The rows are grouped in 4 different ways at once. Each group adds its own fixed numbers to the row, and there is some noise. The rows also spread widely along 13 directions, which tell nothing about the answers.
Some rows, each with its group in each grouping after it:
[-15  -5 -18  17 -10 -18   4 -23 -21   9  23  26  14  -5   3 -22 -14  -3
  33  -3   3   0  -9 -19  16  -1 -11  -1   0   1  -9   3   9   8 -13   5
 -15  12]  (2) V Nat Buza
[ -6  -2  -4   9  -6  -1  -7  17   1   6 -13 -14   6   7 -12 -17   7  16
  10   0  -4  26   9   2  11  14 -22   1  -3 -12   7   2  -5  19 -15  22
  24 -13]  (3) F zum zise
[-31 -22  -3   3 -15   7  10 -36  -4  -7 -18  -6  11 -35 -10   3  -4 -17
  43   9 -11 -24   9   4  18  14  10   3 -19   1  -4  20   9   3  -1 -12
 -21  -8]  (3) A zum pib
[ -9 -23  20   1   4  -4   0 -11  19  -1   7  19  -3 -10 -17  26  18  13
  18 -16  -2   1  -1  -3  14  29   3  19  20   6   6  -9  24  -7 -12   9
 -12 -10]  (1) F Zifi Taz
[  4  -1  -2  -3   1   2  -3 -15  10 -10  -1   9  20   4 -26   3  28   1
  -6 -11  -4  -3 -19 -13  -9   0   3  -2  13  10   6 -12  17   7  20  15
   4  -3]  (0) A Zifi zise
[  3  13  -2  -6  -5  -9   8   6 -28  14  18 -14   0  14   2  -3  -4  18
   5   0   5  -2   5 -10   6   5  -8  -9   2   9   4   2  24  -9  15 -12
  -6  11]  (2) V Dubor Buza
[  0 -22  -2  14  -9  -6  -1 -25  15 -10  -3  -8   7 -28  -9   6  17 -31
  22   9  -9  -1  17 -11   8 -14  15 -10  -5   8   2 -10  13  13  -5 -12
 -24  17]  (1) A Dubor Taz
[ 22 -11  -4   7  12  -9  13   7  16  13  -3  -5   7  10 -15  -8   4  21
  10  -2  -4  21  18   6  14  -1  -2  11  -2  -1   4  -9   4   8  -2  -1
  21   4]  (0) F risu Veba
[ 19 -14  -7  25  -3 -15   8  -1   9  15  10   7  18  18  -3 -16 -10  32
  21  -2  -2  27   1  12  25  -7 -11  25  -5  -4  -4  -3  -4  15  -4  22
  35  -6]  (1) V vuf pib
[  9   7  -9   9 -14  -1   7  -1 -34  21   3  -7  19  23  20 -18 -22  19
  17   7   2 -12   0  10  23   1  -4   8 -16  -1  -4  24  12   2  25  -3
   5 -17]  (2) A vuf Veba
[  6 -25  27  -7  -4  -9   4  11  31  -3   5 -14  -3  31 -10  35  16   3
  10 -17  11  12  15  -5  -2   8  20   7  11   5  15 -21  41   0  -5   3
  -4 -11]  (0) V Nat Veba
[ -1 -17 -23   3   3  -5  23 -11   8  -2  -5 -10  26  16 -31 -16   0   3
  31   8  -2 -16   5   5  -3 -24   3  -8 -19   6  -3   0  33  17  24 -11
   1  -3]  (0) F risu zise
[  4  16  -5  -6   7   6  -1  -9 -22   5  -4   3  10  -4  -4  -2  15  10
  -9  -2  -7  -8   0 -13   9  13  -4   1   6   6   5  -2  11  -1  21  -1
  -3  -7]  (2) A Dubor Taz
[  0   0  14 -18   2  -9  11 -11  -9  -3  19 -22  -4   3 -11  16   2  27
   4 -13  10  11   0  -4  -8   8  -6 -11  16   7  16  -1  25 -25  13  -4
  -5  18]  (2) A zum zise
[-21  14   3   2   8  -3 -13   4 -24  14   7  -2 -16  -7   9  15  24   0
   0   6  -4 -12  -9 -16   7  -4 -15   0  18  -3   8  10  39 -10  31  23
 -38   1]  (2) A risu Veba
[  8 -10  16 -17  -8  11   7 -43   2 -17 -17  12  22 -12 -12  30  18 -12
  11 -14  -3 -29  -2 -13   8  38  32   6   3  20   6  -3   1 -14  -3 -31
 -14 -13]  (1) V risu Buza
[ 11   6  -4  13  -7  -5  -5  -1   1  16   3 -11   3   2  -3   3  11  -3
  -9   7  -4   6   2 -13  11  -9  -6 -10  -1   4  10  -2  19   4  21  10
  -2   7]  (3) A zum Taz
[  9   2   0   9   3   0  -6   7   8  10  -3   5  -3  10   3  -6   0  22
   0  -3   0   6  -1  14  16  -4 -16  22   9  -7  12   4   6   2   7  21
  12  -5]  (3) F Nat zise
[ 13 -10  16 -14  -3  -5  10  14  15  -9  -1 -27   5  24 -13  11   6  18
  11  -7  14  10  10   9 -13   1   6  -6   2   0  14  -2  24   2  -1  -5
  10  -2]  (0) F Zifi Buza
[ 34 -12   2  22  -4   6  13 -17  11   1 -10 -18  26  20   5  -1   9   9
  16  18  -1  -9   0  14  14 -42  15   6 -16  -5  -2  -5  16  14  47   7
   5  -8]  (2) V Zifi pib
[-19 -16 -25 -14  18  -5  37 -24  -7 -13  -3   5  21  -9 -30 -13 -13  22
  44   1  -6 -20  17  12   1 -16   0  -3 -11  12   0   2  26   1  10 -22
  -1   4]  (1) V Nat Taz
[-12  -3  -6 -20   9  -6  11  -3   1 -11  -7  -6  10  -3 -24  -1  -1  20
  10  -7   0   8   9   1 -11   8  -6  -4   5   2   9  -3  15  -1   2   3
   9  -4]  (0) A zum Taz
[ -2 -11  14   9 -21 -10   0  -9  -6   1  20 -12   9   6  -2   5   6  -1
  23  -9   8  12  -4 -11   5   5   0 -10   2   0   1   1  19   3  -5   3
 -15  11]  (0) F Zifi Taz
[ 20  -8 -16   3   9  -4   6  -7  24 -10 -28  23  17   6   2 -18 -17   8
  10  10  -4 -16  12  26   8 -27   5  25  -2  -3   7  -3  -2  15   8   5
  19 -16]  (1) V Nat Taz
[ -7   3   7   8   2  -9  -5  -5  -4  13  15   7 -11 -20  -1   5   6  18
  10  -2  -4  11  -4  -2  23   9 -18  13  14   1   5   3   7 -12   1  14
  -6  19]  (3) V Zifi pib
[ 21  10  -1  -6  21 -19  12 -16 -18  -6  19  20   9   3   0   4   6  34
   1  -7  15   0 -11 -14 -11 -28  -1 -12  21   2  11 -19  20 -13  27  15
 -18   8]  (3) F Zifi Buza
[ -3 -13   8   7  -2  -1   4 -12  19  18  10   2  -9 -20 -11   5   1  15
  13  -8 -10   9   8  16  34  26  -6  30   6   6   4   9   4 -12 -12  -9
  10  20]  (0) F Nat pib
[ -2   6  -9 -10 -15 -24  -8   5  -1  -1  14  18   8  16 -12 -19 -10  -7
  -1 -14  10 -10 -16 -16  -9  24  -6  -8  12  14   8   0  15   1 -14  -2
   0  12]  (2) F risu zise
[ -6  12   9 -10  -2 -15  -3   2 -17   7  19   4  -9  -4   7  16  10   1
  -2   0   8 -10  -3 -17   2  -2  -2 -14  18  10   8  -5  31 -14  13   1
 -31  18]  (2) V Zifi pib
[ -6  -5   1  14   4 -19   3  -1 -16  28  23  26  -1  -3  -2   2   1  17
  18 -15  -3  24   0 -26  30  31 -11  19   7   0  -8  -9   2  -7 -19   9
  -1   0]  (0) V risu pib
[ 14  -8 -15   1  -6 -18  17  10  -1  18   6   0  16  30 -13 -14  -8  -5
  15   1   1 -18  12 -13   5   3  14 -14 -16  15  -2  -7  32  12   7 -26
   1  -5]  (2) F risu Veba
[  7 -10  -5  27 -15   6   3 -41 -11  10   4  13  20  -8   9 -10  -2 -10
  26   1  -6  -6  -9  -6  29  -2   8  17 -10   0 -12   8  -1   5  10   1
 -10  -2]  (0) A Nat zise
[  0   8 -13 -17  26 -18  12 -28 -12 -17  17   7  18  -7 -29  14  31  18
  -2 -10   6  -2  -6 -24 -21 -31   2 -35  26  14  12 -30  34 -10  33  11
 -20  25]  (3) F vuf Taz
[ 25  -7   8   1  25  -5  18 -21  -5  -4 -20  10   2 -18  14  17   2  29
  13   9  -2  12  32   3  17 -15  12  14   3 -14   6 -18  -4 -13   8  -2
  -7  -9]  (2) V zum Taz

New rows. What belongs after each?
[  8 -12   8  -6  -2 -10  11  -1   6   2   0 -16  -4  -1   2  -1 -14  12
  18  -4   4  11  24  14  11   1   7   2  -6   2  15   7   7  -5  -9 -17
   5  11]  (3) A Nat Veba
[ -4  -7  -6  -9   8  -4   3  -2  23 -10  -7  -7  12   4 -33  -5  19   7
   1 -15  -6  11   3  -1  -4   6  -1  -4   6   8  15  -9  11  12  -3   6
  21   2]  (3) A Nat Veba
[ 15  15  -8   2  15   5   8  14 -13  18  -5   9  10  15  -4  -3  11  32
  -4   6 -10  -2   5  -2  16  -5 -10   8   4   0   3  -4  15   4  28  11
  12 -20]  (1) V Zifi Taz
[  8 -25  -7  13   8 -17   6  -8  31  -6   1  25  23  11 -28  -8   7  13
  14 -15  -1  20 -11  -7   0   1   1  24   5  -3  -2 -20   7  18  -6  29
  24 -14]  (0) A risu pib
[ -4   2 -20   7  -3  -2   5  -9 -13  12  -4  11  22   3 -13  -9  11  -6
   6   5 -11 -16   2 -22   9   4   2 -13  -7   6  -3  -6  23  12  18  -1
  -4 -15]  (2) A zum Taz
[ 21   6  -3  15 -14  10   7 -22 -15  11   1  -2  26  19   4  -8  -2  15
   9  -4  -1  -6  -6  -1  25  -2   1  11  -6   3  -3   9   2   4  23   1
  13 -11]  (1) V Nat Taz
[ -7 -14  22  -2 -21  13  -3 -38  14 -12  -8 -22   7 -18 -10  28  19 -12
  13  -3  -2  -6  -5   5  13  20  15  11   4   6   5   8  10 -11  10   0
  -9   8]  (0) V zum pib
[ -4 -10   9  -1  16 -25   4  18  10   2  17  -5 -12   5 -11  11  13  24
  11  -4   8  21   7  -5  -9 -18 -11  -4  16  -4  13 -16  35  -2   5  23
 -11  11]  (2) A Zifi pib
[-13  -5   3  -6   3  -4   5   6   3  -2   6 -11  -1   4 -10   1   1  26
  20   3   4   6   0  14  -3  -9 -15   8   8  -5   9   8  28  -3  11  12
  -2   4]  (0) V Zifi Buza
[  3  -1  23  -5  -3   2  -5  -4  -1   1   2   7  -1  12   5  28  15  17
   0 -21   4   2  -3 -12  16  31   9  19  17   1   8 -10  12 -13  -2  10
  -5 -18]  (2) V Nat pib
[  8  14 -32   1  12 -11   7  13  -3   8  -6   5  20  24 -16 -21   6  17
  -7  12  -3  -4   4 -10  -6 -32 -12 -14  -1   1   2 -15  26  21  32  18
  17  -9]  (2) V zum Taz
[  6   7  -5   6  -8  -3  -7   7   1   8   1   6  11  14   1  -7   6   1
   4   8  -1 -12  -7  -4   7  -5  -4   1   0   0   2   3  20  10  14   8
  -2  -9]  (2) V Zifi Buza
[ -2   9   6  -1  -1  -5  -2  -7  -4  12  13 -17  -6  -8  -6   4  13  14
  -3   0  -3   8  -4  -1  16   9 -16   4  10   6  10   8  11 -16  15   0
   1  29]  (2) V risu pib
[ -2   3   1  -4  -7   0 -11 -12  -2 -12  -2  -8  16   4  -8  -1  13   8
   1  -6   1  -2 -11   2  -4   5  -4   0   9   2  10   6   8   2  12  14
   5   2]  (2) A vuf zise
[  8   8 -11   3   8  -4  -1  -5   0  -3   4  15  12  11  -3 -19  -7  32
   5  -5   4   3 -18  15   4 -10 -21  22  16  -4   9   7   5   7  12  29
  17  -3]  (1) F Nat Buza
[  2  -5   4   4 -18 -10  -1 -15   7   4  18  15  16  21  -6   0  -6   8
   9 -20   8   4 -20  -4  11  17  -1  20   7   8   1  -2  13  -1  -1  15
  11   0]  (0) V Nat pib
[-21   5  -6   3  -8  10   2   1 -35  13 -10   5  19   1  -6  -9   9  10
  18  -3 -13  -9  -5 -17  22  28  -8   1 -10  -5  -7  12   4  13   4  10
  -2 -36]  (3) A Zifi pib
[ 24 -11   5  16 -11  -8   1   0   6  12   0  16  18  29   0   1   1   6
   6 -12   0   5  -3 -10  19  23  10  19  -2   5  -3  -5   3  10  -5   5
  17 -25]  (1) V risu Veba
[-16  -6  -8   2  13   2  -5   0   8  -2  -8  16   2 -13 -22   4  30   1
  13   3 -13 -13  -2  -7   3   0 -10   1  13   3   3  -8  26  13   7  19
 -14 -12]  (1) F Zifi zise
[ 27  -6  17   3   4 -11 -10  -9  30  -6   6  26  -7  12  14  20   0  10
  -8  -9  14  -9 -15   9   1  -9   7  29  29   4  20  -7  20 -10  11  22
  -5  -3]  (1) F Nat Buza
[-21  -2 -13   9 -15  12   1 -12 -16  26  -7   1   7 -25  -4 -20  -6  -4
  23   0 -20  -5   7   4  44  39 -12  20 -13   3 -10  29 -13   6 -18 -15
  11   1]  (0) A Nat pib
[ 21   2  14 -22  -2  -9   6 -13   0 -19  -5  -5   6   3   7  19  -6   3
  -4  -6  13 -18   1   0 -16  -6  18  -4  13  11  20   1  16 -19  17 -11
 -16   5]  (1) A risu Taz
[ -3  -9  -7  -1  -5 -13  11   5 -17   4  -7  -4  10   4   1  -9 -12   6
  24   2   2   7  17 -11   4   8   4  -9  -8  -7  -3  -3   6  11 -14   0
  -1 -17]  (2) A zum pib
[ -6  -4 -15  13  24   0   3  -8  -8  -1 -15  17  12 -13 -13 -10  20  23
  15   3 -16  15   9  -7  13  -7 -14  16   3 -16  -3 -13   3  18   9  27
   4 -20]  (2) A Dubor Taz
[-16   3 -20  -5  10 -20   9  19 -21  13   5  17   0   0  -9 -18 -10  16
  13  -1  -4  -2   9 -12   5  10 -14   2   2   2  -3  -6  22   8  -6   4
  -3 -10]  (2) A Dubor pib
[ 31  -5   6   5   2 -17   0 -18  17 -18 -13  27   8   9  25  -3 -25  10
   6   6  17 -14 -10  20  -3 -30  10  29   6  -8  14   3   0  -7  19  20
  -3 -10]  (3) V risu Buza
[ -4  -5  -4  19 -12 -10  -5  -5   1   0   7  -4  19   7 -15 -25  -2  14
  19  -9  -1  25 -18   3  13  14 -23  11  -2  -9  -1   9 -12  14 -13  29
  22   5]  (3) F risu pib
[-19   9 -13   7  -3   5  -6  -2 -15  29  -3  11   2 -19 -11  -6  12   0
   1  -1 -20   2   0 -18  30  38 -15  11   2   5  -6   7   0   4  -8   7
   8  -6]  (0) A zum pib
[ -6   4   3 -14  -3  -7  -5 -13  -6 -12  -8   9  -3 -14  19  -1 -14  -3
   7   2   7 -22   1  11   0  -7   2   9   9  -2  13  14   7 -10   3   3
 -20   4]  (2) A Nat pib
[13 -3 12 -9  2 -4  3 -2  9 -8 -5 -4 -1  6  3  3 -5 19  5 -8 10  4  8 10
  4  2  1  9  8 -2 17  3  3 -6 -8  1  5  0]  (3) F Nat Buza
[  3  -6 -16   8 -10   1   0  -5  18  -8 -10  -8  23  17 -14 -15   5 -14
   9   6  -4 -19  -2   3  -4 -28   4  -5  -6   6   6   3  27  27  20   9
   4  -8]  (1) A Nat Taz
[ 14   1 -35 -15  26 -14  30 -32 -15  -1  -2  66  28  -6 -22 -13  -9   9
  11 -13  -3 -40   3 -23   7   7  21  -3   7  29  -3 -27  12  -3   4 -32
  -6 -13]  (1) F Nat zise
[  4   5  -6 -18  28 -21   7   3 -10  -5  -2  36   3  -6 -14   5   4  24
  -1 -14   1   4   4 -18  -3  14  -2   7  22   5   7 -23   3  -7 -11   8
   1  -7]  (1) V risu pib
[ 11  -7  -3  13  -5 -22   0   9   2  21  22  23   1  20   0  -2  -6   8
   3 -15   5   6   1 -21  18  12  -3   7   8   7   5 -14  25   1 -11   7
  -1  -6]  (3) F Nat Taz
[ 30  -2  -3  12   7  -9   7 -31 -12  -5  -1  18  24  13  18  13   5  12
  14   9   9 -13  -1  -9   6 -38  19   1   1  -3  -2 -17  18   1  37  12
 -20 -15]  (2) V vuf Buza
[ -4  16   9   5 -16 -14 -24  38   3  24  26 -19 -21  28  10  -5  -6  14
 -17  -6   7  18 -12   3  10  10 -31   9  16  -1  17  15  25  -3   0  29
  11  15]  (2) A Nat pib
[ -2   1  -5  19  -6  -3  -3   6  -5  35  15  10  -1  15   3  -8  -5  12
   5   7  -6 -17 -17   1  24   9 -18  26  -5   5  -1  23  33  -3  30  11
  -3  -7]  (2) A risu Buza
[ 25 -14  25  20 -20  -7  -4   4  15  10  23 -30  -4  32   2  15   4  14
   7  -7   8  25  -2   5  10  -2  -2  10   3   5   9  -4  27  -2  12  11
   5   9]  (1) V Dubor zise
[ 24   1  11   8  -2 -14  -3   7   7  24  11  18 -12  -7  15  16   6  -2
  -8   2   0  -1   9 -10  24   6   9  12  12   7   7 -13  16 -10   2  -6
 -15   8]  (0) F Zifi pib
[ -9   8 -11 -13  -8  -7   4  -2 -26  10  -4  12  15   0 -14 -14  -3  -4
  13 -11  -8  -8   6 -25  15  45  -1  -9  -7  11  -3   1  -8   2 -25 -27
   3  -5]  (2) V risu zise
[ 13  -1   2  25  -8  -6  -6  14   3  29  11  -7  -4  10  -2  -5  10  17
  -1  -1  -8  25   3  -5  33  13 -15  19  -2   1   0  -5   5   9   4  17
  20   2]  (3) V Dubor pib
[ 21   2   8   7  12  -2   2  -3   1  19   1   8  -8 -13   4  16  18  15
  -6   5  -7   0   9  -7  21  -4   2   9   6   4  11  -6  13 -12  18  -3
  -8   2]  (3) A Zifi Buza
[ 13  -6  14  -4  -9 -12   0  -5   0  -3   6   7  -1  -6   7   3 -10   5
  11  -5   8   3   6   1   3  12   7   2   6   7  10   5  -1  -6 -17  -8
  -4   5]  (1) A Zifi Buza
[-21   9 -19  -9  18   6  -1 -26 -19  -4 -26  45   2 -42   2 -17 -14  16
  12   0 -15 -25  -2  11  22  19 -14  33   8  -3   4  19 -17  -8  -4   7
  -3 -11]  (3) A Nat zise
[-14   6 -10   9 -26   4  -3  -7 -21  15  11 -23  25  10 -23 -20  13   1
  10  -8  -9   5 -19 -17  17  34 -16 -12 -14   7  -6  17   2  13   1   0
  16   5]  (2) A risu pib
[ -4  14  -7 -12   0 -10  12 -10 -32  20  20  -1   7  -7 -15   2   7   5
   3 -10  -3  -4   3 -30  17  28  -3 -20   0  21   4   0  10 -18  -1 -30
  -8  22]  (3) V risu Buza
[  1 -20   8   8 -25   9 -13 -14  32  -7 -12 -30  21  12 -26  28  44 -37
  -1  -3 -12 -16   2 -17   3   7  26 -16  -8  16   8  -9  35  18  20  -2
  -7 -11]  (3) A vuf Taz
[  2  18  -5  -9   5  -7  -6  -5 -14   6  -3  11   5  -4  -6   6  24  -5
 -12  -2  -6 -15  -3 -26   6  12   1 -10  13  12   6 -10  11  -5  11  -2
 -10   7]  (2) V risu pib
[  8  -8 -13  -9  -9   9  18 -27  -5 -22 -22  -7  42  17 -14 -12   0  -5
  20  -3   1 -28  -1  -2  -7  -9  26 -11 -17   7  -1   1  11  17  19 -13
   4 -22]  (2) A Nat pib
[  2  -7  23  -6  11  -4   7 -37 -15 -14  -4  41   1 -27  22  14 -15  33
  21 -14   8  -7 -11  13  15  20   8  42  21  -9   5   6 -12 -28   0  14
 -16 -16]  (2) A Zifi pib
[ -6 -16   7  19 -15 -13 -11 -12   7   2  20  -6   9   2  -6  -2  10  10
  22 -12   4  35 -11   0  13   8 -13   8  12  -6   2   2   6   9 -15  30
   7  13]  (0) F vuf Veba
[ 51   2  16  -9   9 -17   1 -18  14 -13 -15  39   7   9  28  20  -9   6
 -17  -8  15  -9   0  -6  -1 -10  28  24  20   0  15 -23  -5 -17  12   5
  -8 -10]  (0) V risu Taz
[ 23  -3   2  25 -15   4   2  -3 -12  20   7  -3  20  25   4  -5   6  12
  12   1  -3   4  -5  -7  25   5  -1   8  -9   0  -6   1   6  11  15   5
   9 -16]  (1) V Zifi zise
[ -8  -6  -6   8   2 -11 -16   4  33   0   2   5   5 -10 -35  -1  39 -14
  -3  -1 -12  12  -6 -17   3   4 -10 -12  10   9   8 -19  17  21  -8  18
   7  16]  (3) V Zifi Buza
[  7  -2 -22  14 -25   7   2 -23  -3   4  -8 -14  35   3 -16 -31   2 -17
  11  -1 -13  -2  -2  -6  21   6   1 -13 -23   9  -3  13 -11  26  -1 -12
  23   7]  (3) A Nat Taz
[-25   5   8 -20   3 -16 -26   4  18 -15   8  19 -17 -18 -20  10  17   2
 -11 -23   2  12  -7 -10  -8  34 -18   7  41  12  23  -9   6  -9 -38  20
   2  24]  (1) V Nat zise
[  4  17 -18  -5   4 -21  -6  15  -5   2   7  11   4  13   2 -26 -10  11
  -6  -1   9   4   0  -1  -4 -14 -20  -6  13  -2  14   0  11   8  -1  15
   8  13]  (2) F Nat Taz
[-26  24 -16 -34  -9  -5  -5  20 -16  -8 -16  -8   8  -3 -17 -36 -19  14
  -3  -6  -2 -10  -5  13  -7  40 -25   0   0   4  14  33 -11   2 -19  -7
  29   4]  (2) A risu pib
[ 29   4   6 -14 -14 -15  10 -15  -8 -20   8 -15  26  30  -6 -10  -7  11
   6 -17  21   8  -8  -4 -18   3  10 -20   1   7  12  -6  -2  -3  -2 -12
  12  13]  (2) F risu zise
[ -9  -3  -4   3  18  -3   1  17  14   9 -10 -20 -12 -20 -14  -6  18  18
  13  21 -13  16  25  16  13 -19 -23  -1  -1 -10   8   4  13   8   3   5
   7  18]  (2) V Zifi Buza
[ 28  -2   9  21 -12 -20  -7  -8   0  20  24  12   4  12   8   8   6   4
  -3  -8   8  25  -4 -25  18  13   2   0  10   5   1 -18   4  -3  -7   9
   3   7]  (2) V zum Buza
[-24  18  -5 -18 -10  -9 -11  13 -17  -3   2  -3   1   7 -10 -11  -3   1
  -1  -8   6 -15 -17  -6  -7  24 -19  -8  11   6  14  17  17  -1  -2  12
  -7   3]  (3) F risu pib
[ 15 -15  10   9  -7  -9  -7  -5  32 -12  -1 -22   6   5  -9   6  18  -4
   7  -4   2  28  14   1   2 -18   3  -7   4  -1  14 -14   3  14 -13   9
  10  20]  (1) V Nat Taz
[-11 -17 -20  32  -3  -9  -6 -19   1  13   0  26  18 -15  -9 -13  14  -9
  27   2 -18   8  -2 -17  28   0  -4   9  -6  -2 -13  -3   3  26  -6  25
  -2 -11]  (3) A vuf Veba
[-16   1   3  -1  -2  -6 -13 -20  -4 -15   6  21  14   2  -8   4  19   3
  10 -20   6   2 -23 -18  -2  19  -6   4  23  -2   5  -6  11   6  -9  28
  -9 -10]  (2) F Nat Buza
[ 12  -1 -15   8  -4  -1   8   6   9  12   2  -7  18  24 -22 -22   4  16
   7   4  -4 -11  -8  12   7  -7  -9   1  -9   7   1   4  25  14  27  -1
  21   0]  (2) F Zifi zise
